There are 4 ways to turn a row about zero (a turn may also mirror it). The second row of each pair is the first, turned, with some noise. The first 40 pairs use one turn. New pairs use 2 turns, one after the other, and a turn may come again.
In the rows, zero is written as 128.
Some pairs, each with its turns in order after it:
149  159  161  83  72  85  125  157  115
132  94  135  82  111  80  80  176  119 | B

172  107  120  111  84  142  184  115  83
132  110  79  122  131  44  157  129  104 | B

130  167  163  166  178  74  179  75  75
89  148  161  184  141  198  122  127  206 | X

181  132  90  162  79  76  92  163  168
184  195  147  98  128  124  175  110  74 | V

180  90  99  109  135  87  99  140  125
115  181  135  108  140  169  118  83  129 | U

162  159  85  117  91  88  140  136  169
164  121  69  91  125  134  103  155  161 | B

92  103  98  105  125  164  87  147  154
138  144  114  117  140  78  132  148  68 | X

130  165  151  157  109  93  149  174  99
112  100  168  142  111  102  164  140  74 | V

125  74  171  174  178  105  175  116  135
180  159  136  184  143  146  106  76  171 | X

111  119  104  115  87  150  156  132  80
132  139  92  145  97  90  97  111  99 | U

87  183  124  89  103  155  112  119  171
125  146  119  94  116  122  197  182  102 | X

154  148  178  79  178  183  148  162  122
111  177  175  140  100  63  120  94  169 | B

112  95  101  112  81  112  175  102  183
150  137  164  105  199  107  94  95  132 | V

174  163  177  149  74  149  109  165  182
65  108  126  134  199  91  123  138  186 | U

105  107  113  81  72  104  142  179  172
94  117  55  67  151  116  130  99  112 | U

128  100  164  174  141  181  102  158  163
150  171  105  114  97  98  136  62  105 | X

134  89  96  140  117  90  110  136  128
158  173  142  155  135  124  135  104  118 | V

136  127  171  81  116  125  88  108  114
145  134  109  133  125  104  127  198  149 | V

153  132  122  175  89  162  130  81  113
114  152  102  92  91  129  87  139  167 | X

73  119  112  131  160  84  177  113  161
93  167  92  132  149  164  75  99  107 | B

76  87  170  157  98  75  95  89  184
195  179  76  134  135  198  117  143  85 | X

121  101  97  92  125  103  113  78  138
189  148  120  93  132  139  122  105  124 | U

128  146  118  132  91  77  128  140  158
137  153  155  101  140  87  151  115  102 | V

91  134  110  102  148  88  184  149  112
121  167  108  103  162  113  80  107  94 | B

163  127  165  144  179  120  172  172  113
133  120  146  159  155  80  84  79  160 | B

156  113  107  170  166  152  78  90  153
151  151  48  123  115  161  130  98  128 | V

116  90  86  178  99  73  103  94  131
154  184  113  168  171  111  147  76  100 | V

79  131  76  173  121  84  111  116  162
163  171  165  134  123  164  90  178  80 | X

135  170  157  144  72  103  99  72  82
172  132  102  214  147  128  108  124  180 | U

150  88  110  76  89  150  152  93  104
159  184  104  108  102  80  107  100  133 | U

138  86  127  145  126  111  110  91  137
153  156  139  116  140  153  96  141  142 | U

176  178  94  163  144  166  157  151  116
200  133  110  143  108  101  142  76  147 | B

172  85  182  115  105  91  168  103  108
114  189  90  116  86  128  110  142  196 | U

175  116  113  97  150  153  153  140  182
169  105  146  87  154  87  150  111  149 | X

175  130  109  82  135  147  77  180  85
124  180  143  123  70  174  145  192  139 | V

129  89  172  99  160  95  130  151  106
130  101  110  175  169  145  141  86  122 | X

132  157  105  95  101  129  130  100  147
135  151  99  111  88  136  128  154  120 | B

179  84  174  94  136  159  156  87  148
172  108  99  115  148  146  49  162  125 | V

77  83  98  75  145  118  129  83  163
204  142  108  56  124  138  149  136  99 | U

80  142  126  71  143  88  108  166  153
112  166  153  79  145  146  78  161  134 | B

New pairs. What belongs after each?
182  162  117  152  92  115  133  103  175
115  169  111  100  155  62  165  112  136 | X U

175  146  112  152  160  134  178  140  103
134  135  110  95  169  139  138  175  175 | X U

107  169  106  73  151  166  72  104  116
70  115  180  141  93  83  115  107  162 | X V

146  136  160  97  163  117  177  110  79
158  142  152  173  115  126  193  123  153 | V V

143  95  80  180  175  88  120  176  117
131  181  168  96  183  106  131  75  168 | B X

123  147  110  171  172  129  148  84  120
188  103  134  137  135  152  132  163  112 | U V

135  87  149  76  132  161  131  183  122
145  120  92  91  89  124  157  73  101 | V X

122  118  116  133  123  97  153  151  133
106  155  140  140  138  135  109  151  142 | X U

105  108  139  91  75  159  82  180  73
72  149  198  174  116  145  94  167  131 | U X

97  147  147  183  97  177  143  150  147
93  159  102  123  130  190  130  143  77 | U U

71  108  89  90  85  72  132  95  125
101  205  107  100  145  190  102  128  121 | U V

184  173  78  119  150  170  172  161  73
130  155  55  147  110  208  101  165  141 | U X

148  115  77  173  157  99  146  119  164
204  139  143  170  123  112  122  106  150 | V U

177  113  136  163  165  102  90  161  109
97  95  110  103  64  127  89  148  147 | V X

120  88  100  145  172  84  149  134  97
154  87  135  159  103  169  131  143  81 | V B

177  80  146  95  123  117  123  151  104
103  134  126  123  171  152  65  118  147 | B B

110  152  179  101  168  163  184  72  112
118  35  148  65  122  135  123  142  146 | X U

127  78  156  94  73  125  131  174  144
139  137  165  136  118  79  88  130  191 | B V

89  161  150  126  88  170  142  138  86
144  175  74  162  98  116  122  120  156 | B U

110  107  108  72  105  99  119  170  178
138  107  124  95  137  183  190  102  139 | V X

131  75  147  121  126  124  120  131  73
107  133  125  131  77  181  150  159  120 | B U

73  114  75  143  134  142  182  169  75
146  177  81  191  130  128  69  111  90 | U U

136  182  130  136  78  92  121  147  76
84  103  82  159  56  135  143  141  118 | V U

178  176  148  99  171  131  152  154  140
165  156  99  90  124  78  175  124  96 | B V

108  179  135  118  87  184  131  141  104
172  121  119  177  134  78  162  108  126 | V X

174  151  183  163  83  74  77  81  99
109  170  78  99  127  31  143  180  109 | X X

147  132  169  80  128  185  101  129  78
164  148  145  170  160  126  104  203  125 | X X

167  112  179  94  119  82  71  183  137
94  162  110  173  147  96  207  118  78 | X B

131  184  169  128  142  147  127  175  99
118  110  83  102  140  198  136  96  130 | B X

88  178  113  116  143  172  112  165  91
123  95  116  163  178  108  127  107  69 | U B

146  131  109  93  88  101  81  146  172
156  141  180  82  103  142  125  137  166 | B V

145  165  103  81  151  140  128  78  158
158  110  116  106  158  126  175  75  92 | V U

91  80  125  97  101  75  108  146  132
141  86  121  166  102  131  67  130  156 | V B

132  168  133  113  123  95  82  151  138
130  143  112  149  88  85  143  154  106 | X U

153  168  88  110  84  88  150  109  144
87  124  164  85  136  93  147  116  174 | X B

112  91  134  184  76  152  140  161  131
121  131  113  153  164  168  142  116  58 | U U

178  166  113  121  123  80  89  105  161
176  150  153  89  106  177  165  115  117 | B V

141  141  158  181  174  137  183  181  109
100  113  50  125  147  112  110  186  87 | U U

139  78  181  122  143  159  162  73  86
138  137  177  68  118  113  190  148  81 | U V

162  82  119  135  127  87  129  76  128
136  116  176  178  142  170  127  95  128 | V U

92  122  175  110  120  161  125  167  89
117  118  80  169  142  177  158  126  147 | B X

163  87  146  179  112  114  106  76  137
117  112  113  124  173  146  171  64  131 | B B

148  160  125  79  95  132  120  86  79
105  116  171  119  72  126  159  95  157 | V V

